There are 9 hidden switches. A switch that is on adds its own fixed numbers to the row, and there is some noise. The rows also spread widely along 12 directions, which tell nothing about the answers.
Some rows, each with its switches (1 for on, 0 for off) after it:
[-12  -3 -24   7 -16 -11 -11  10   7  16  -5  11 -23  10 -25   4 -11  -8
   4   9  -1  -2 -18  34  31  19   3  -5  -5  -3   0   4  -2 -19] -> 1 0 0 1 0 0 1 0 0
[-31  -2  17  -6  17 -30 -24   4  -2  22   4  -5  12   5   8 -23   7  -7
   4   2 -19 -24  -9 -16   2 -16  19  15   5 -21  25  19  -8  -2] -> 1 1 0 1 1 1 1 1 0
[ 20 -14  -7   4  -3   2  14  -3  20  13   2  -6   3  -5  19 -43   1   9
 -16 -22 -11 -10   6  41  -9   4   4   1  19 -29  26  12  33  16] -> 0 0 1 1 0 0 0 1 1
[ -3  -7  -5  10  -1  -5  27  11   8  -4 -30   3  -9   8  18 -12  -1  12
 -23   9   0  -3  16   7 -18   4  -1   3 -31 -23 -15   2  -1   2] -> 0 0 1 1 0 1 0 0 0
[-18   8 -20  16 -21  -3  28   4  22  23   1  -2 -13  -4   8 -25  -8  12
 -36   3 -12 -26  17  40  -8  18   8   3   7 -32  24  22  11  18] -> 1 0 1 1 0 1 1 1 1
[ -5   4  20 -19  24 -23   6 -10   4  12  -7  -6 -15 -15  -1 -24   9   5
   5 -11 -12   4  -2 -20  15 -22  -2  12   0  -4  31  -5   1   0] -> 0 0 1 1 0 1 1 0 0
[ -7  -9   3  15  -1  -4  14  -9  -6  16  15 -18  12 -23  25  -2   9  19
 -20 -14  -8 -25  16 -16 -13  -8  15   4  -4 -13  19   6   2  22] -> 1 0 1 0 0 1 1 0 1
[ 10 -28  15   8 -16   0  -4  12 -20   0 -13  15  12 -14   4  10  11   9
   6  -4   1  -8  12 -22  -9   0  23  -6 -28  11  -1 -11  25   5] -> 0 1 1 0 0 1 0 0 1
[  0  -4 -22  16 -16  19  -4  18  15   4 -23  15  13  13 -18  13   0   4
 -13  22  13  -1   5  29   3  28   1  -4 -14  -1   0 -10  25 -22] -> 0 0 1 0 1 1 1 1 1
[  3  18 -12 -15  17  -4   1  -2  19   1 -14 -21  -8  11  -5 -23   8  -1
 -23  -6  -7  18   9  -2 -16 -12 -35  -9  21 -21   2  -7   7  -8] -> 1 0 0 1 0 1 1 1 1
[  7 -46   8   2 -25  -3   0  15   2  -6 -15  11  -6 -26  13 -12   1  14
   6  -7  -9 -22  17  16  -4  -1  11  12   3   0  12   5  35  -1] -> 1 0 1 1 1 1 0 0 1
[  3 -11 -24  31 -16   3   3  15 -10  10  -9 -13   2 -13   6  16  11  16
 -15   3   0  -8   9  -2  -7   2   9 -11 -11 -18 -24   8   6   3] -> 0 0 0 1 1 1 1 0 1
[  9 -15  -5   0  -3   8  -4   2   1  15   1  -8  10 -14   2   0  -4  17
  -2  -8  -1   7   1   4   0   3  11 -11  -5   4  17 -16  34  -1] -> 1 0 1 1 1 0 0 1 0
[  2   0  -3   4  30  -8 -12  -6  -1  31  -5  -9  28  13   0  -3   9   8
  -5  -1   6  10 -25 -13  20  -1   5  -2 -17  -5  15 -19   0 -14] -> 0 0 1 1 1 0 1 1 1
[-16  21 -11   5   4  -9  -1  -5  14  14  -1 -11  -7  15  -4 -24  12  -7
 -13 -10  -7 -12   5  10 -13 -14 -10   2  19 -32   6  17  -3  -2] -> 1 0 1 1 0 1 0 0 1
[ -1   1   4 -14   4 -10   5  -4   6  13  -4  -7 -13 -14  -5 -22   8   6
  -7 -21 -11   1  13  -6   2 -16  -4   7   7 -11  24  -6  32   3] -> 1 0 1 1 1 1 1 0 1
[  4   9 -20   0  -6  -1  26  -1  -2   9 -11  -3   8  20   7 -14   0   2
 -17  -5  11  17  -5   0  10   4  -5 -15 -19 -24 -10  -6   6  -1] -> 0 0 0 1 0 1 0 0 0
[-22  16   9  -9 -14  -3  -7  -3   6   4  11  -9  15  -4   0  -7  10  -4
  -4   6  -6 -19  11 -13 -13 -16  -1  -4  24 -13  22  12   4   4] -> 1 0 1 1 0 1 0 1 0
[ -5   5   8  -6   3   5 -25   8  28  15 -14  15  11  15 -12 -19   5 -11
   5  -5  -5  -7   7  15 -13   5  15   5  -1 -23  17  -1  34 -17] -> 1 0 1 1 0 0 1 1 0
[  0 -12   2  13  -4  13   4  -4   6  -4 -14   0  41  -9  21  -7  19  13
  -7   3   8 -15   8  -2  -3  -8  -7   6  14 -12  18   3  12 -13] -> 0 0 1 0 1 1 0 1 1
[ 12 -22 -26  -1 -22  -8 -12  13  -3   6   9  -8 -14  -9  -9  -3  -8  -4
   9   3  -8  -4 -16  33  19  13  -4 -15  23  -4   4  13   6   1] -> 0 0 0 1 0 1 1 1 0
[ -6  13  -2   4   7  -7   4   7  13   2 -28  -5   2   5   8 -29  18   1
 -23  -6 -10   0  21  -2 -24 -18 -12   3   9 -43  -6  14  18  -3] -> 0 1 0 1 1 1 1 1 1
[-26  17 -11   7 -28 -14  17  -6   7   1  -5   5   0   7  11 -28  12 -20
 -14 -15  -7 -21  16   3  -4 -16 -11  11  22 -54  -3  39  -3   1] -> 1 0 0 0 0 1 1 0 0
[-11   9  -3  12  29  -4  -3 -15  17  30  11 -28   9  -9  11 -16  14  16
 -14 -11 -12 -20   2   3  -6 -10   5   6  15 -18  32   6  -4   2] -> 1 0 1 1 0 1 1 0 1
[-13   6   9  12   4 -11 -18   1 -11  16  21 -14  10   2   2  -6  19  -9
  -4 -13 -12 -24  10 -25 -23 -25  19   3   6 -20   4  19   3  16] -> 0 0 1 0 1 1 0 0 1
[ -9 -30  21  12 -26   3   6   0 -12   6   3  13  30 -15  26  12   1  13
   0  -2   4 -27  13 -20  -6   4  36   4 -30   1  14  -1  14   9] -> 1 0 1 0 0 0 0 0 0
[-20 -12  26 -13  31 -35 -10   4  15  12  -4 -10 -15   1  16 -38   1   7
 -16   1 -32 -30   7   5 -23 -12   4  25   8 -18  32  18 -12  11] -> 1 1 1 1 0 1 1 1 1
[ -2   5   6   7  41 -11   5 -10   7  16 -17  -3   3  10   7 -29  14   9
 -12 -13  -6   0  -2  -5  -4 -11   4  10 -14 -14  18  -5   0  -6] -> 0 1 1 0 0 1 0 0 1

New rows, each followed by its switches (1 for on, 0 for off):
[ -5 -11   5   6  25 -16   7   0  -7  17   5 -12  27  19  30  -4   1   7
 -17  -1   1 -13  -6 -17 -10   4  20   7 -39 -18   1   0 -20  10] -> 0 0 1 0 0 1 1 0 0
[ -2 -11   7  15   9  12   9 -10   5  11  -9  -2   9 -33  17 -12  12  25
  -4 -18  -7 -13  21  -5 -10  -8  19   6  -5  -5  28  -3  29  -1] -> 1 1 1 0 0 1 0 0 0
[-18  17  19   2  23  -4  -9  -9  11   0 -21  -6  11 -16   0 -14  29  12
  -2  11  -8  -6   8 -28  -3 -29 -12   3  23  -2  26   3  -5 -15] -> 0 1 0 1 0 1 0 1 1
[-15   6  20  -5   4 -11   0  -4   8  15  17  -5  10 -10  10 -24   7  -2
  -8  -7 -16 -25  14  -9 -12 -12  19  12   9 -19  36  18   7  20] -> 0 0 1 0 0 1 1 1 0
[  5 -14   1  10  27  -9 -21   7  -8  20 -10   1  -4   2 -19  17   6   8
   7   4  -1   6 -13 -13  10   7  17  -1 -33  20   5 -23  -2 -13] -> 0 0 1 0 0 1 1 0 1
[ 14   3 -15   3   8  -2 -25  -8  -2  22  21 -25   9  -7 -15  -1  19  -6
  13 -19  -4  -1 -17  -1  12 -12  -4 -13  30  -8  13   0   6  -4] -> 0 0 1 1 0 1 1 0 1
[ -6   5 -16   0 -10 -16  -1  13  -3  23  12   5 -16  29 -17 -13 -12 -15
  -4   3  -3  -5 -13  25   7  17  19  -8 -21 -15  -2  10   2  12] -> 0 0 1 1 0 1 0 0 0
[-23   0  -9  -9 -41 -14   0  13  -5  12  13  11 -14   8 -21   2 -13  -9
  -6  24  -2 -20 -10  20  21  16   2  -9   8  10  21  10  -4   7] -> 1 0 1 1 0 1 0 1 1
[-13 -18  18 -14   5 -22  -2  12 -11 -11  -5 -11 -20 -11   6  10  -5  14
  -6  17 -12  -4  11 -29 -15 -12  -1  -1 -17  17  -3  -7 -14   4] -> 1 0 0 1 0 1 0 0 0
[ -4 -23  -4   6  -6   1 -14  23  13   9 -31  18  10   8   0  -7   1   7
  -5  11  -1 -15   4  25  -6  18  10   6 -15 -13   3  -3  26 -21] -> 1 1 1 1 1 1 1 1 1
[ 16  -5   5 -14  23  -7 -32  -1  -2  18   9 -13  21  16 -11   2   8 -10
  19 -11   3   9 -25 -12  10  -5   7  -7  -6  -2   6 -16   5 -14] -> 0 0 1 1 0 0 1 0 0
[-12  22 -19  -3  -2  -1 -11  -3  13   9   7 -10  -6   9 -15 -11   2 -12
 -14  -2  -7   2  -3  21   0   1 -13  -9  26 -18  11  10   5  -7] -> 1 1 0 0 0 0 1 1 0
[-17  -5   5   4   9 -19  11  -9   3  -1 -20  -6 -14 -27  13 -22  15  14
 -16  -7 -16  -5  17 -20   0 -28 -19  16  20 -16  18  10   0  -4] -> 1 0 0 0 1 1 1 1 1
[ -9  14 -26  23  14  -8  -5   4  -8  38 -12  -1 -11  13 -22   0   8   5
  -7 -10   2  14  -7  -9   6  -1  13 -12 -31 -12 -10 -13  12  -9] -> 1 0 1 1 1 1 0 0 1
[-14  27 -11  14 -24  -6  13  -3 -18  19  13 -17  -4 -22  -9   7  19   2
 -17  -5  -8  -7  12 -27  -1 -18   5 -19  11 -20  -4  14   2  21] -> 0 1 0 1 0 1 1 0 1
[ -2  10 -46  24  11   5  -5   3   6  20 -15 -15  -1  14 -12   5   1   8
 -11   9   7  17 -17  20   9  10 -12 -24  -2 -11 -12  -5  -8 -23] -> 1 0 0 1 0 1 0 1 0
[  3 -16 -38  26  -1   1   2 -11  -5   6   2 -20  -1 -14   7  13   1  17
  -3  -7   6   2 -20  21  23   1 -18  -7  13   0  -5   0 -12 -19] -> 1 0 1 0 1 0 0 0 0
[  3 -22  -2  31  21  12 -16  13   2  16 -16   2   5 -16  -3  17   7  32
  -7  17  -5 -12   4   8 -14  18  27  -7 -26  22  14 -14  11  -7] -> 0 1 1 0 0 1 0 1 1
[ -7  15 -12  16 -30  15  20  -7  10   2  -7  -4   5 -35   0  10  11  16
 -12  11   4  -5  11   6  11  -2  -9 -10  21 -10  16   4  11  -4] -> 0 0 1 1 0 0 1 1 0
[-11  -2 -12  -9  22 -20 -17  -2   1  14  -1  -6   9  32  -3 -27   1 -12
  -4  -3  -2   1 -23   5  16  -6 -15   4  11 -10  15   3  -9 -15] -> 1 0 0 0 1 1 0 1 1
[ -5  13 -18  18   2  -4   7  -9   2  17 -32  -1  -3 -19  -1 -14  26   9
  -6 -15  -3   8   4 -11   8 -19 -15  -6  13 -28   3   1  11 -17] -> 1 1 1 1 0 1 1 1 1
[  4 -17 -19  13 -12 -14  12  -1  -4   2  -2  -3  -7   0  17 -31   9  -4
  -9 -22  -7 -15   0  22   4 -11  -8   9  18 -34  -2  26   3   6] -> 0 0 1 0 1 1 0 0 1
[ -3 -12  -5  19   4 -26 -12   3 -12  24  -6  -3 -16 -22  -3  -8  14   3
  10  -7 -17  -9  -9  -9  11 -14  10   0   8 -14   8  17  -8   3] -> 0 0 1 1 0 1 1 1 1
[-19  -3   9  23 -21  11   0   2  20  -5 -17  20  37   3  19 -14  18   0
 -12  11   5 -35  16  15 -10  -3   5  19  14 -30  16  24  12 -13] -> 0 0 1 0 1 0 0 1 1
[  2 -17 -22   7 -17  -6  18   9  -6  18  12 -15  -3   0  14   3 -15  13
 -20  -1  -2 -13  -2  21   0  20  13  -8 -18 -13  -2   3  -1  16] -> 1 0 1 1 0 1 1 0 0
[ -4  -2  18   9  11   0  -5  -7   8  27 -20  16  36   9  15 -30  24   0
   9 -25   3 -11   7 -25  -6 -13  28  10 -19 -30  19  -2  32 -11] -> 1 0 1 1 0 1 0 0 1
[-17  -7  13   5   9 -29 -17   4 -14  18  -3  -4  -4 -20   1  -7  14   0
  13  -1 -18 -11  -3 -30   4 -26  13   8   2 -12  10  15  -7   2] -> 0 0 1 1 1 1 1 1 0
[  0  14  -4  -8   6   5 -12   0  12  20  11   3  22  25 -12 -17   6 -18
   0 -12   2  -6  -6  16   3  11  15  -2  -4 -21  20  -1  24  -5] -> 0 1 1 0 0 1 1 0 0
[ -9 -18  21  26 -17  23 -13   6   1   1 -14  19  33 -27   5  21  21  20
   5  10   6 -27  19 -11  -6   1  32   9 -15  11  16  -5  31 -13] -> 0 1 1 0 1 0 0 0 1
[ 11 -22  -3   0  -6   3 -14  15   5   3   1 -10  26  12  13  -4   4  -4
   0  -5   1 -15   2  12 -16   6   9   0  -5 -24 -10   4  18  -3] -> 0 0 1 1 1 1 1 0 0
[  5   3   7 -15   5   3  -5  -7   8   9 -15  -3  26   1   0 -13  16   1
   1  -8   4   9   0 -20   4 -11 -13  -3   9  -9  22 -18  21 -18] -> 1 0 1 1 0 1 1 1 1
[  6 -13   3   5  32   9 -34  -1  20  15 -15  -3  26  -1   1  -9  14   9
  17  -5  -2  -3  -6   3  -8  -3   9  -1   6  -1  23 -11  18 -29] -> 1 0 1 1 0 1 0 1 0
[-19   8  33 -19  13 -29   5   3  -4   4  -7  -6  12  11  17 -16   9   1
 -22  13 -12 -15   9 -39 -21 -19  -1   8 -15 -17  14   4 -16  16] -> 0 1 1 1 0 1 1 1 1
[ 12 -20  -8 -10  13  -1 -29  -3   6  16  17 -11  10   1  -9 -18   2  -1
  13 -13  -7  -5 -18  19  14   4   0  -6  27  12  36  -4  18  -8] -> 1 0 0 0 0 1 0 1 1
[-27  19  15  -3  18 -16  -8  -1  -3  13 -33   9 -12 -12 -19  -6  20  10
   0   9  -8   8   7 -40   4 -28  -7   4  -8   6  16 -15   9 -20] -> 1 1 1 1 1 1 0 1 1
[ -4  10   0   0 -26   3  14   4  -7 -16  -7  -5  11   1   6   6  12  -1
 -24  10   4  -3  22 -23 -25 -12 -19 -14   5 -10  -9   3   3  10] -> 0 0 1 0 0 1 0 1 1
[  4 -31  -1 -10 -12 -28   4  13  -8  -2  -3   7 -18   6  10 -21 -18  -2
   1   7 -10  -3 -16  21  17   7  -1   0  -3  -3   3  12  -8   8] -> 0 0 0 1 0 0 0 1 0
[ -9  -8  -1  -4  27 -33  -8   7   0  19   1 -14   3  39  19 -37  -2  -7
 -20  -7 -15  -8  -8  -3 -23  -6   5   1 -11 -32  -3  15 -17  12] -> 1 0 0 1 0 1 0 1 1
[  4  -4  -9   4 -22  -4 -20  17   1  18  28  -6  27  36   7  -8  -2 -26
  -4  -9   0 -22  -8  19 -16  14  30  -9  -6 -41 -15  24  10  15] -> 0 0 0 1 0 0 1 0 0
[  1  -4 -11  -5  21   1 -15   0  22  -4 -27  -2  13  22  -3 -16   9  -3
 -10   0   4  12  -4  12   3  -4 -31   6  12 -14   3  -9   8 -36] -> 1 0 0 0 1 0 1 1 1
[ -2   3 -11 -10  -9 -19  -2  11   1   9  -2   7 -41   8 -31 -17  -4  -9
  -3   1 -11   0  -8  28  13   4  -5  -5   6   1   7   5  10   4] -> 0 1 1 1 0 1 0 0 1
[  1   6 -14   8   7  -1   7  -6   8  20   3   2 -23 -10 -21 -21   2   8
  -3 -12  -7   4  -2  19  24   3   6  -2   5   6  30  -2  21   2] -> 0 0 0 0 0 1 0 0 1
[  9 -10 -16  -6 -20  -2  12  -2  -2   5   8  -7  15   0   8 -22   0   1
  -4   0   4  -3 -14  19  23   4 -13 -12  26  -9  19   8   7   4] -> 0 0 0 1 0 1 0 1 1
[  4 -28  -9  37  28  -5 -25   7  -7  19 -13 -12  -4 -35   3  14  14  23
  11  -3 -15  -7  -1  -7  -5  -8  21   3  -9   2   2   1   1 -10] -> 0 0 1 0 1 1 1 1 0
[-17   9  -8   1 -25 -15  32 -11 -14  10   6  -1   4   6  15 -16   3  -3
 -25 -10   1 -13   7 -15   4 -10  -5  -2  -6 -23   6  11  -6  19] -> 1 0 1 0 0 1 0 0 1
[  0   9 -15   8  -4  -2  -6   1   7  20  30 -30   7   0   3 -13  10  -3
 -17 -15 -11 -22   5  16 -14  -8   7  -3  23 -31   9  20  12  20] -> 0 0 1 1 1 1 1 0 1
[-18  15 -29  18  -8 -19  31  -1  -8  17  -5 -15 -25 -13   3  -1  -4  15
 -29  15  -8  -1  -9  11  16   3 -12 -11  -3 -18   0  12 -29  11] -> 0 1 1 1 0 1 1 1 0
[-11   2 -16  -5 -28   3 -13  10  -2   5   6  -1   1  -1 -22  10   1  -5
  -8  11  -1 -12   2  14   7   9  -8  -9  20   4  13   0  17  -7] -> 1 1 1 0 1 1 1 1 1
[  9 -13 -34  12 -30  -6 -11   9 -18  11  14 -11   1   9  -5  11  -3  -9
 -12  -7  -2  -4 -13  20   0  14  -3 -22   8 -14 -18  10   3   7] -> 1 1 1 0 0 0 1 1 1
[  7 -24 -24  33   3   3  -4   3  -4   9  -6 -20 -11 -48   6  11   9  32
   6   3  -9  -5  -2  16   7  -6   1  -9  19   6   7   6   4  -6] -> 0 0 1 1 1 1 0 1 0
[-12  -7  -7   8  12 -27   3   5 -13  16  -2  -9  -4  24   9   2   0  -1
 -21   0  -3  -8  -5 -16 -10   0   4   3 -33 -15 -12   1 -25   7] -> 1 0 1 0 0 1 1 0 1
[-13  18   0  20  24  -2 -19  -8   7  25 -26   1  12  -6 -11  -7  34   2
   8 -16  -2   6   7 -37   0 -25   7   1  -3 -22   4  -3  11 -25] -> 1 0 0 1 0 1 1 0 1
[-20  10  21  -8  -2 -12 -14  -8  -2  13  20 -10  14   0   4  -5  11  -7
   3  -7  -8 -19   2 -29 -11 -22  13   2   7 -11  17   8  -2   7] -> 1 0 1 1 0 0 0 0 0
[ -6  -3   0   5  10  -8  15 -18 -14  25  23 -22  11 -17  19 -13   7  18
 -17 -21  -8 -14  -1 -15   2 -10  15  -2  -2  -2  32   0   3  23] -> 1 1 1 0 0 1 0 0 1
[ 17  -1 -29  11 -20  14  -2  13  -3  11 -16   9  10  14 -13  -4   6  -6
   3  -9  12  16  -6  16   8  14   8 -26 -14 -18 -22  -5  32 -12] -> 0 1 0 1 0 1 0 0 0
[-20   7 -14  18 -12 -17  11   7  -4  -4 -26  11   1  23   8  -1   8 -11
 -18   7   3  -8  -2   4  -1  -4 -11  10 -18 -39 -31  19 -21 -15] -> 0 1 1 0 1 0 1 0 0
[ -5 -30 -21  23   1  -2  15   1  -3  20  -7 -18   7 -33  23   6  -3  41
 -19   9  -3 -12  -5  10  18  10   5  -2  -4   6  21  -4  -2   0] -> 1 0 0 1 1 1 1 1 1
[  3   9  -8  -7  22  -8  -1  -2  17  11 -15  -6 -20  -3 -14 -37   6   6
  -7  -5 -12  12  -6  22  12  -7 -17  -4  23  -5  27  -1  14  -8] -> 0 1 0 1 0 1 0 1 1
[  3  -4  11   5  20  10  14   2   9  20 -13  -2  19   0  13 -15   6  24
 -20  -6   0  -2  17 -10 -16   1  23   4 -35  -8  18 -19  34   7] -> 0 0 1 1 1 1 0 0 1
[-15   1  10  10  -7  14 -27   3  12   1   5   0  39   5   5   5  18  -8
   1  -4   1 -23  18 -10 -22  -9  18   8   5 -24   3   9  23 -14] -> 1 0 0 0 1 0 1 0 0
[ -4  15  -6   4   9  -7  10  -2   6  17 -43  11   6  10  -3 -18  16   3
 -13  -9   4  22  10 -25  -4 -10 -10  -5 -22 -29  -5 -15  19 -17] -> 1 0 1 1 0 1 1 1 1
[  1 -17   3  22  10   6 -31   6  16  14  -4   4  26  16   6  -3  15  -4
   0 -13  -4 -25   6  12 -27   5  23   9  -9 -25  -2   8  13 -13] -> 1 0 1 0 0 0 1 0 1
[-12  -8  -8  -9   0 -28   0   7  -8  -7 -21  -5 -30   0  -8   4  -3   0
   0  11  -5   9  -8 -13  14 -11 -23  -1  -4   1 -15  -2 -24 -15] -> 1 0 0 1 0 1 1 0 0
[ -3   7 -28   3  10  -5  20 -10   9  24  -9 -10 -14  -9  -1 -30  -4  13
 -13 -14  -4  16  -7  20  22  -2 -11  -4   8 -14  24  -4  18  -6] -> 1 0 1 1 1 1 0 1 0
[-10  -5   5   5  10 -21 -13   3   2  14 -14   1 -26 -22  -7 -10   5   7
   4  -5 -20   3   3 -11   2 -16   5   2   3  -6  10   5   4  -5] -> 1 0 0 1 0 0 1 1 0
[  1  -6   0  10  25   2 -30   6   0   7 -24 -10  20  -1   0   0  24  10
   3  -3  -1   9   6 -30 -19 -23  -4  -8   0  -8  -8 -10  14 -24] -> 1 0 0 1 1 1 0 1 1
[-18  -2 -23  18 -12 -21   6  15 -21  19   5 -14   3   8   6   9  -3   6
 -28  24  -2 -15 -13   2   7  10   5 -10 -13 -14 -11  14 -25  12] -> 0 1 0 1 1 1 1 1 1
[-24  16  27 -17  -2  -3 -12  -2   6   4   6  -2  34  21   5 -11  15 -11
  -7   6   2 -20  11 -34 -17 -17   5   4   3 -13  17   3   2  -2] -> 1 0 0 1 0 1 0 0 1
[ -4 -12  -2 -11  -6 -26 -10  16   4  13   8   0 -23   8  -7 -24 -11 -13
   2   1 -20 -15  -7  27   1   5   9   4   7 -17  14  20   1  13] -> 0 0 1 1 0 1 1 1 0
[  0 -16   8  -3  -6 -16  18  -2  13   2   4  -5   0  -5  27 -38  -3   8
 -19  -6 -13 -24   2  27  -4  -4  -2  11  19 -22  30  22   1  18] -> 0 0 1 1 0 0 0 1 1
[ 20  -3 -18   4   1  13  -1   1  20   7  -1  -2  13  16   2 -21   2  -7
  -7 -22   3   7   1  31  -2  12   3  -5   1 -29   0   0  31  -7] -> 0 0 0 0 0 0 1 0 0
